The rows of a group lie close to one hidden flat surface of 11 dimensions, which may be shifted away from zero. Surfaces can cross.
Known rows, each followed by its group:
[-35 -36  33 -17 -39   1  -1  15  -9 -31 -19  19   5  56 -11  12]	J244
[ 29 -27  16   7  27   0 -33 -59  11  -4  10  55 -23   6  -8   3]	J886
[-20   4 -15 -15 -17   1 -14  24 -17  11   1  35  -8  -7  -5 -23]	J710
[-20   9 -10  58  -5  12  -4 -50  25  -2  13  16 -14  19  20  10]	J886
[-12  15 -32  15  13  34  27   7  23   0 -15  -4  16  -1  -2  28]	J119
[ 15 -35  -2 -32 -27 -27  25  18 -22   3  11   2  -4  18 -35   1]	J244
[-15  -2  14   9 -19 -31   5  -6 -22  14  39   6 -21   6 -24 -23]	J13
[  2 -11 -12  -2 -11  -9  48  22  31  14  26  15 -17  -2  19  -8]	J910
[ 15  36  -5 -63  36  12  64  54  10 -10  -3  -3  27  53  13  15]	J886
[-32   6 -14 -17   8 -10  14   6 -20  33 -16 -32  -3 -13   0  40]	J13
[ 42 -15 -17 -16 -53  -5  25 -40  -3   4  13  32   7  -4  -7  31]	J244
[ 12 -10  52 -33   8 -34 -26  14 -12  66  33 -41 -26  29  -4   9]	J347
[ 24 -17  -3  -3  12 -18 -15  -5   9 -23 -16   8  -1 -29  11   9]	J437
[ 28  16 -20  13 -28   3  17   5  12  -3   6 -31  15 -42 -13 -25]	J13
[ -9   9  17  36 -13   6 -19 -64  46 -12 -16 -34 -10 -29  51  39]	J119
[-24   0   8  -6   3 -13  17   3  41 -38   3  -2   2 -32   5  34]	J347
[-30  15 -15  -4   8  35  23  14 -14  42  18   6   9  22 -30  -8]	J886
[-10   6  -8  -3   6 -17  -4  26   4  -5  33  19   9  26   2 -21]	J347
[-73  38  -1  10 -20  25 -35   0  32 -20  17   4  11   9 -47 -14]	J119
[-28 -39   8   5  -3  -8  -7  43  -2  -3 -10  30 -11  42   8  12]	J13
[-27 -18   5 -18  11  34   6  27  -1  29  24  -9  37  30   2 -27]	J347
[-37  22   3 -21   7 -26 -23  39 -30  10  12  14  -8  -7  -4 -20]	J347
[ 28 -13   3  46 -33   2  23  -9  -3   9 -11 -91  13  34  -4  -4]	J347
[ 11   4  35  -1 -20 -24 -15 -22 -10  -3  14 -20  -9 -23  -1 -11]	J244
[ 25 -11 -42   6  28   0 -38 -23 -25   1 -24  12   3  44  14 -25]	J910
[ -1 -36 -17  21  20  76  34 -35 -24  42  -1  37  16 -13 -36   2]	J710
[-30   7 -31  12 -22   2 -14   3 -27  40 -40  -3 -19 -11 -13  38]	J244
[  7  -1 -24 -11  11  14 -11  23   8  -8  20 -29  59 -16  20 -32]	J437
[ 12  -9   4 -55   1  24  -8   8   7  45  -3 -35  18 -89   1  -5]	J437
[ -5  -9  -8  -5   4 -22 -20  -1  17  -7  22  -1  10 -19  37 -19]	J437
[ 19   6 -43 -16  -6  -3  27 -16  38  21   5   1 -22  24  21 -12]	J910
[ -4  18 -38 -15 -11   9  23  43   9  25 -31 -31 -15 -46  10 -23]	J710
[  5 -20   7   1 -33 -46 -70   2 -27  22  11  20 -10   7  33   9]	J437
[ 14  15 -10 -18   6  12  -2  13  -5  15   1  54  -5  17   7   4]	J886
[ 32 -43 -63  21  45 -12   9  63  41  -5 -13 -43  22 -49  35 -16]	J886
[ 10  28 -38 -10  20  -1  -9  54  26  -9  10  44  35  32  14  45]	J710
[-14 -45  32 -28 -57 -25   3 -33 -19  -2  10 -18 -10   2 -50   6]	J244
[-40 -12   2  -5  -1 -42 -18  18 -35 -26  -4  -6  -8 -21 -50   3]	J119
[-25  27 -15  31  20 -24 -16   6 -29  12  63  45  -7  40   3 -36]	J347
[ 36 -50  39  22 -22 -23   4 -14 -35  -2   0  -3  10  -8  54  34]	J244
[-71  25 -32  18 -26  63  43  21   5  13 -10  -4  21  19 -38   3]	J119
[ -7 -19 -11 -19  -9 -37  25  36  -9  29  24 -17  -9 -25 -16  -1]	J13
[ 44 -44 -60 -29  20  -9  -3  50 -30 -14 -29 -19  52 -65 -12 -32]	J437
[-13 -30 -23 -39  -9 -22  -1 -41 -50 -11   6  13  21 -12 -11  -9]	J710
[  2  -5  35 -52  25  17 -30   4  18  28  54  24  34  33  16 -12]	J886
[ 39 -26 -15 -22   3  -4 -46  36  -1   9 -19 -57  52 -61   2  -5]	J437
[-12  28  -6  37 -31 -23  13 -38 -36  30  54 -11  10 -22   4  13]	J13
[-18   4 -18   6  -3 -15  14  -6 -64  38 -11  11 -35   6   8 -23]	J710
[-47 -35   6   9 -10  35  30  21  25   4  12 -40  35 -24 -28  17]	J437
[ -7 -64 -19  -7  13  -8   4  55   9  -4 -10   9  18 -33  15   6]	J710
[-22   3   9  48  25 -42  16  11  -9  27  21 -43 -21 -25  15  30]	J347
[-29   4  29 -25   0   0 -29  48  29  12  43  37  -3  16 -16 -26]	J886
[  7 -44 -40 -14   1  -6   6 -14 -16   5   8  32  19 -10  24  -5]	J910
[ -7  31   6 -36  -6 -13 -16  36   2  12 -15 -31  -7 -31   2  -7]	J347
[-18 -10  11  21  30 -41  10   2  -8 -30   4 -14 -27  27 -15 -13]	J886
[ -3  11  18   0  -3 -27 -14   9  23  -3  10 -30 -12   4  14  -3]	J244
[ 17  36 -16 -47 -22  13  -8  23  15  14  -5  14  10 -17  22  -2]	J886
[ 27  -1   4 -20  23 -30 -15  10  11  16  34   8  -6   2   2  -6]	J347
[-11   7  33 -33 -13   4  17 -11  23  21  17 -38 -10  11 -37   6]	J347
[-22 -34   0  -7   2  -5 -15 -10  22  -9  32 -51  34 -11  -9 -36]	J886
[ 19  -7 -12 -20  21 -19  12 -19  -5   5 -24   8 -14 -26  42  46]	J710
[-22 -15 -17  17 -21   0  -4   7  -6 -15  26 -33  33  -4 -19 -55]	J347
[ 21 -50 -14 -46  19 -36 -45  75  19 -23  28  12  37  -7  12 -43]	J886
[ -1  25 -41  22  22  20  -1  -5 -27  21 -40 -35   6 -23  18   2]	J910
[-19 -50 -26  13   5  29  41  10  -7 -11  -9   7  37   3 -19  17]	J119
[ 50   5 -19  -5  40   4 -19  24 -50   9 -37  -3  19 -25  -4  12]	J437
[ -6  73 -45 -59 -54  18  25 -53  -1 -10  16  31  -3  27 -19 -55]	J437
[ 25   8  10   2  -8  29   2 -17   2 -19 -28   2  20   7  14  35]	J910
[ 19 -36  -2  25  42  24  13 -36 -28  30 -15   6 -14 -46  -1   7]	J910
[ 21 -48  -1 -30  11 -14 -29 -16  -8 -25  -2  20  16  -3  -2 -11]	J13
[-17 -33   5  21  29 -24   2  46  -8  18   7 -28   8  -5  31  27]	J347
[ -8 -62   6 -18 -28 -19  28  13 -14   5   1 -14  -2  25 -25  23]	J244
[ 45  -4 -20 -30  20  21 -13 -17  15  -5  -4  51  31   7  -8  37]	J710
[-15  -8 -10 -14   8   3   7 -13 -28  14  15  22   2 -25   1 -25]	J437
[  5 -30 -20 -14   6 -28 -28  -1 -69  -9  10  78   8  27  -9 -28]	J437
[ 16  -9  23  -4  -9  22  -6  17  18 -52 -13   9  26   4  -8 -11]	J910
[-23  65  24   1 -25 -14  -4  59  -7 -24   9  43 -36  19 -14 -44]	J910
[-26  19 -37  11 -25  41  -7  23  12  -2 -28  36  14  18  22   5]	J119
[ 46 -10  21 -26  -7   9   0 -13 -42  49  -1   2 -21  13 -28 -31]	J119
[-22  28   8  13 -23  18  21   3 -20  -1 -10  21  12 -13  18  34]	J910
[-20  25  16  -1  13 -27  44  32 -32  50   3 -54 -44   8 -46   3]	J244
[ 34 -17 -11 -32  -8  -4  64  14  63   3  36  62 -35  14  13 -16]	J910
[ 29  26  46  21  -7  -8 -29 -26  47  -5 -17 -26 -56 -14  15 -14]	J13
[-28  42   2  25 -24   2 -51 -23  14   9  38 -41  20   3 -15 -24]	J119
[ 47  -4 -12   5 -17  50  -9 -54 -36  48 -18  36   6  19  15  10]	J119
[-36  -3 -16   3   2   2  37  -3 -21   4   6  11  10  27  -9  20]	J710
[ -6  -5 -34 -15 -17   0  14 -45   2  19  -4 -16   8 -57  28   9]	J910
[ -6 -13  -9  -5  -1   1  15  51 -15  17   5 -24   6   0 -21 -32]	J119
[-11 -10 -20 -32 -23  -4   8   9   3  -7  -3   9  -1  -7  -4 -28]	J710
[  4  25  -7  13 -58 -22  12 -80  -5 -16   2 -44   4   1  -5  34]	J119
[ 11  26 -10  28   1  41   3  45 -26  -8 -68  -5 -29   9 -44 -52]	J13
[ 57 -15  36  29  -2  12   4 -18  39 -10   4  39 -37  12  11  -7]	J13
[-10  28 -36 -49  -2  12  53 -21   9  10   1  -6  20  -1 -17  35]	J13
[ 22  15 -30  -8   7  11 -14  -6  12  15   0  18   2 -21  35 -26]	J710
[ 45  19  -6   3 -25  -5  42 -33  -6  12  53   9  11 -38 -17  -9]	J244
[ 25   4   1  15  20  -3  -1  27 -23   4 -13  18  -8 -10  23  -3]	J910
[ 13   3 -33   4 -17   4  23  18  15   7 -27  -5  -4  -1  10  35]	J437
[-12 -35 -18   5 -27 -30  41 -40 -53 -28 -35   4  -6  -8 -14  53]	J119
[ 48 -38 -49   3  12 -38 -37 -11 -13 -14 -24   6  -7 -32 -13 -32]	J886
[-19  28  -3   0   7  17 -34   1 -11  -2 -22  22  -5  -4 -12   1]	J244
[  0 -46  19 -14 -10  13 -23   1   9  -2   0  37  -4 -15 -31  -1]	J710
[-18  45   9 -15 -13 -14   6  12  62   8 -13 -58 -31 -10  23  18]	J13
[ 17  32  38 -19 -16   9 -39 -80  30 -34 -23  16 -26  18  -2   4]	J13
[ 18 -15   2   0 -11  15   2 -31  13  -7  -6  21   9  -4  11  26]	J244

New rows, each followed by its group:
[ 20 -10   7 -14 -26  26  34 -17   8  10 -11   5  -9  25   7  -2]	J119
[ 36  -7  -4 -51 -14  15  -9   2  35 -14 -15  24   5 -16 -31   5]	J710
[ 32  42 -11 -10  -7 -13  24  -6  -1   7  27  33 -22  66 -30 -11]	J347
[  7 -39 -28   7 -16 -12   8 -32  30  19  18 -19   5 -23  -7  34]	J244
[ 11  13 -56 -16 -82 -29 -39 -43  22  19 -13  14 -12 -22  -3  33]	J244
[ -1  -6 -13  -4  -1  21  17  41  20  14  -3 -11   8   6 -40  11]	J710
[ 32  -1 -19 -13  24 -23 -27 -22 -12  -4   4  16  -2  31  17 -17]	J886
[ -4  11 -15 -11  -4  19  10  12  -2  17  -9  36 -13  -3  -4  -4]	J710
[-29  23   7  -4 -22  -7 -36   0  19  -5 -18   1 -20  16   5  10]	J244
[  3  52   8 -28 -10 -22 -53  39 -21  16 -18   1 -17  18  40 -25]	J347
[  8  33 -45  27   2 -57  16  32 -75  17 -13  23 -13  41  25  34]	J119
[ -9   9  23  43  37   7  -1  12 -48  17  12  -8   4 -25  13 -10]	J244
[ -8 -17  -9 -13  -4 -10 -13  26  -3  -1   4  28   7  10  -8   5]	J710
[ 19  38 -16 -14   9   4  46   6  26  -5  18 -25  12  23 -41   6]	J119
[ -3 -17 -18  -6  17 -21  -1  14  -8  -3   0  33   7   5  38  25]	J710
[-62  59  -6  46  25 -13   2  32  15  -3  25  -3  -8  30  -6  16]	J119
[-38  62  50  -5 -22  25 -31 -40 -25 -13 -17  27 -33  17 -36  -8]	J244
[-42  25   3   7 -19  12   0   2   2  17  -2  30 -29  -1   2  -6]	J710
[ 16  24 -45  13  27   2 -29  24   7  23  17 -11  41 -17  25   1]	J710
[ -6 -39 -10 -14 -15  15  -8  -3  20 -11  18 -17  31  -1 -36 -29]	J710
[ 30  -4 -17 -39 -43 -44 -29  -3  19  -3  -2   4 -16  -1  -7   3]	J244
[ -8  39  -9  30 -46  62   9  13  53 -26 -55 -54  27 -19  13  19]	J13
[ 13  12  15 -15   3 -39  -8 -85 -23 -36 -27 -42 -44   0 -58 -20]	J886
[-28 -23 -11 -18 -17  13 -15 -46  -4  -5  24 -20  23   9 -46 -40]	J886
[-46 -52 -21  13  -6  23  -7 -17  46 -20  16   3  32   7 -19  17]	J244
[ 26   7  -3 -18  61   4 -30 -63  32 -27 -26 -44  -7 -18  14 -28]	J13
[ 36  -1   9 -37 -42 -15  40  33  39  -7  22  42  -6 -19  28  19]	J910
[ 31   9  -1 -12 -70 -32  45   0   6  -7  38   2   6  19   6   2]	J244
[  4 -36  21   0  -5  20 -13  10  13  12  -3  50 -21  -1 -14  -3]	J710
[  9 -30 -11   3  26   7  17 -32  30   3  34  38  -1  32 -19  23]	J244
[ -5  -2   7 -26 -22   2 -18 -40   1   0  -5  10 -13 -35  -5 -23]	J710
[ -3  12   5 -48 -13   8   5 -25 -31  20  -4  48 -21 -13 -29  -8]	J437
[ 46  -7 -29  12  25  51  29   5  -8  -6 -45 -26  52 -12 -23  44]	J437
[ -3   2  11 -24   9  32  14  -2 -27  28  -5  22   1  32 -17   6]	J347
[-19 -22  10  25  53  -2  13  43   7   1  16 -17  10  22  13  -2]	J244
[-19 -49  26 -36  11 -48 -41 -25 -21   6  11  44 -18  26  17  41]	J13
[ 20 -22   4  23  30  -1 -19  32  -8  29  40  22  12  48  31 -28]	J119
[-30  18  39   9  -9   9 -50 -21  19 -15 -54 -57 -38 -16  -8 -10]	J13
[ 15 -27  13  -1 -44 -30 -29  20  12 -21  20   7   5  -9  -3 -20]	J13
[ -4  50  15  -6   1  -3 -47  -5 -22  22  31  23  -9  34 -38 -32]	J119
[ 15 -36  15  -8 -38 -10  14 -16 -26  -4   5   0  14 -13  -8  14]	J244
[ 16  33  13  28 -55   7  -2   7 -16   9  -9 -11 -15 -27 -21 -14]	J13
[-28 -30  -1   1 -28 -25  -8   2 -30 -10  14 -15  14   0 -31 -20]	J119
[ -8  32 -27  -5  16 -60  12  37  26  -1  64  -1 -15 -32 -30 -21]	J347
[-11   0 -16  38   6 -23  -6   1  -8  10  63  -8  10  18  -9 -46]	J347
[ 34  35   9 -29 -45   4 -37 -83  24  -3 -12  -4 -17 -65 -31   8]	J244
[ 32   8 -47 -36 -21  34  50 -13  34   0 -35 -23  27 -29  15  28]	J910
[  9  10  16   9  35  45   3 -49  17  -7   5  42   0   9 -11  17]	J244
[-12 -45   1   3   2  34 -34 -36 -20  48  33  10  39 -34  12   3]	J886
[-16   8 -13  26 -19  -9  -7  14 -56  11  24  43  14   8  -1  -9]	J244
[-40  11  -1  -7  -1 -30  18  23   0  20  56 -23  -9 -11 -55 -26]	J347
[-11  52  -7  10  27  54 -47   8  13  40   7   6   7 -16 -30 -20]	J119
[-10  19  -9  29 -20 -10   1 -47 -30   2 -30 -29 -24 -27 -24  12]	J437
[-43  50  -7   2  -4 -10  11 -13 -14   8   4  18 -10  16  17  35]	J710
[ 37  41 -12  -5   8 -15  -9  -1 -13  17   0  12 -11 -22   7   2]	J244
[  9 -19  -1 -29  -7 -18   7  31 -30   4  -9  -1 -11  -3 -32 -24]	J119
[ 14  63  12 -14  15 -35 -14 -25  24  27  39 -36 -49 -26 -42 -27]	J244
[-30  -6  40  24  15  16  -4 -31 -21  61  30 -45  -6   7  -6  -4]	J347
[-41   6   5 -16  12  10   7  36  -9  18   7   2   9  12   4  -5]	J347
[ 29 -35  33 -16  19 -29 -18 -38 -32  11 -23  13 -23  -2 -28  72]	J710
[-19  21 -10 -29 -36 -46 -11  31  35 -23   1 -28 -21  -4  36 -33]	J710
[-42 -23  40 -47  24  -7 -12   5 -21  41  31  20 -10 -21 -35  11]	J347
[-32 -33  -7  19   4  -5  -2  21 -48  -9 -15  -1  20 -14   0   2]	J347
[ -7  44  33  39 -31 -24   2  -3  -5  26  27   1 -60  15 -13 -23]	J13
[  0  -4  11  12  -9  -8  17  25 -12  22  16 -18   0  68  -1   4]	J347
[-16  -9   9  19   2 -24 -31 -14 -29   8  14  15 -26   2   2 -34]	J910
[-45 -16 -19  17 -42  24   0   1 -11  11 -13 -23  20 -15  -5  -8]	J119
[-19 -53 -38  17  10   7   3  14  19 -10  13 -19  24 -24 -38 -37]	J886
[ 26   5  21  39  28  23 -25 -11  28  37   3  15 -17   4  16  31]	J710
[ 16   6  -3 -20  40 -11   7  -4   0   3  46   9  -4  -9 -58 -36]	J244
[-19   3 -43  17   6 -11   5  45  12 -25  -4   9  25  17  22  14]	J119
[-70 -22  14  10 -24   4   6 -22  21 -55  -1  23   3  22 -23  21]	J119
[-12  25  -9  11  22   6  17 -17 -36  34 -16  26 -15   3   7  51]	J710
[  9 -32  29 -10 -16  -9   6  69  16  22 -41  27 -68  -3 -18  10]	J710
[ 37  18   8 -38 -24 -13  32   7  62 -30  21 -10   4  22   0  -9]	J244
[ -3  37 -21 -30 -44  27  35   0  11  -2 -65 -21 -22 -29 -14  16]	J119
[ -5  38  15  24   5  42  61  25  14   4 -15   7 -11  -1  -4  18]	J910
[ 12  51   6 -18   7 -17 -27 -32  11  25  17  11 -27 -21  56 -14]	J437
[ 21   2  15  -2  14   2 -40 -39  15  20   9   5  -3 -17  26   5]	J886
[ -8  22  19  -9 -22 -11  17  10  15  -3  11 -16 -14  22  -9   0]	J244
[ 14  40  33   4  11   6  13  -4 -47  21 -13   1 -28  -6  -9   3]	J244
[ 13  10 -16  24   0  -1 -12 -20 -35  36  27 -37  26  -6 -24  -6]	J119
[ 70  11 -33  37 -14 -15  29 -16 -25  34  14 -66  -2   9 -39 -32]	J347
[ 10   0 -40 -15   8 -23 -38  -7 -26  32  -3  24 -15 -32 -39  -3]	J244
[ 12 -42  19   4  28  -2  10 -16  49 -13   6 -33 -19 -18  -1 -24]	J13
[ -9  12  36 -21  -7 -43 -37  45 -11  21   3 -15 -17  43  32   5]	J347
[-16 -25  14  15  48 -29  -6  24  -5  -3 -22 -34 -20 -59  -3  22]	J119
[-23  47 -42  58 -12  11 -25  -8 -11  30   8  -5  17  28  39  16]	J119
[  4 -37  17 -22  22  -5  10 -57 -33 -21   9 -27  44  12  22  12]	J886
[-36  -6  30   9 -21 -11  11 -18 -23  10  10 -32 -12   8 -35  12]	J347
[  0 -14 -37  -6   0 -32 -25  39  35  -9  20 -16  17 -10   8 -18]	J244
[ -9 -46 -12 -17 -15  -2  46   3 -58 -11   3  34  12  42 -55   4]	J119
[ 29 -46  50 -19 -34 -39 -46  58  25  -8 -23  25 -62   0  -7 -19]	J13
[  6   5 -45   3 -22 -23 -16  -2  -3  -8   2 -18  18 -14  21 -30]	J437
[  0   8 -17  -6  35  24  21  16 -22   9  -2  20  16  -8  -2   2]	J437
[ 14 -14 -33  -7   3 -14  13  25 -21   1  16  -4  15 -19 -37 -35]	J347
[ 27  40 -17  -7  23   8  16   1  13   8  -6  54 -32 -31  41  -6]	J910
[-27  11  -2  43  28  27  -9 -12 -19  -6 -10  -1   6  -1   9 -13]	J910
[-24 -32  -3  20 -12  -5 -24  25 -33  22 -10 -14  -1 -16  13 -19]	J119
[ -3  34  37  14  18   1  30 -35  32  -5  17 -13 -32  28  -8  20]	J119
[  9  31 -43 -12   0  -8 -12  47 -16  13  11   9  29  22  25 -24]	J437
[ -2 -23  17 -17 -20 -13   5  20   2  15  32 -35  11  47 -26 -15]	J347
[  4 -25 -41  19 -20  -3  38 -61   7 -42  33  -4  63  34 -22  40]	J119
[-15  12 -29   8 -12   2 -22 -26  31  -1  32 -27  14  32  -4 -40]	J886
[ 38  32  -9  38  -1   1 -53 -34 -70 -30 -36 -25  40  34 -35   7]	J437
[ 34   1  -4 -28  -7   9  10  -1  11  12 -24  15 -24  -3 -13  10]	J710
[  1  -8  25   6 -33   9   4  -2  47 -21   4   6 -16  11  -5  -3]	J13
[ -1 -11 -17 -11 -16  21  28  33  59  -2 -12 -14  -9 -23  23 -35]	J710
[ 45  -8 -11 -11  -7  47  27 -14  22  22 -24  10   2   7  26   6]	J119
[ -2   6 -23  -9  13  11  28 -11   1   5 -10   2  17  -9   3  46]	J710
[-29   2  10  -1 -21  45  43  -8  42  -4 -16 -23  -6   1  -7   8]	J119
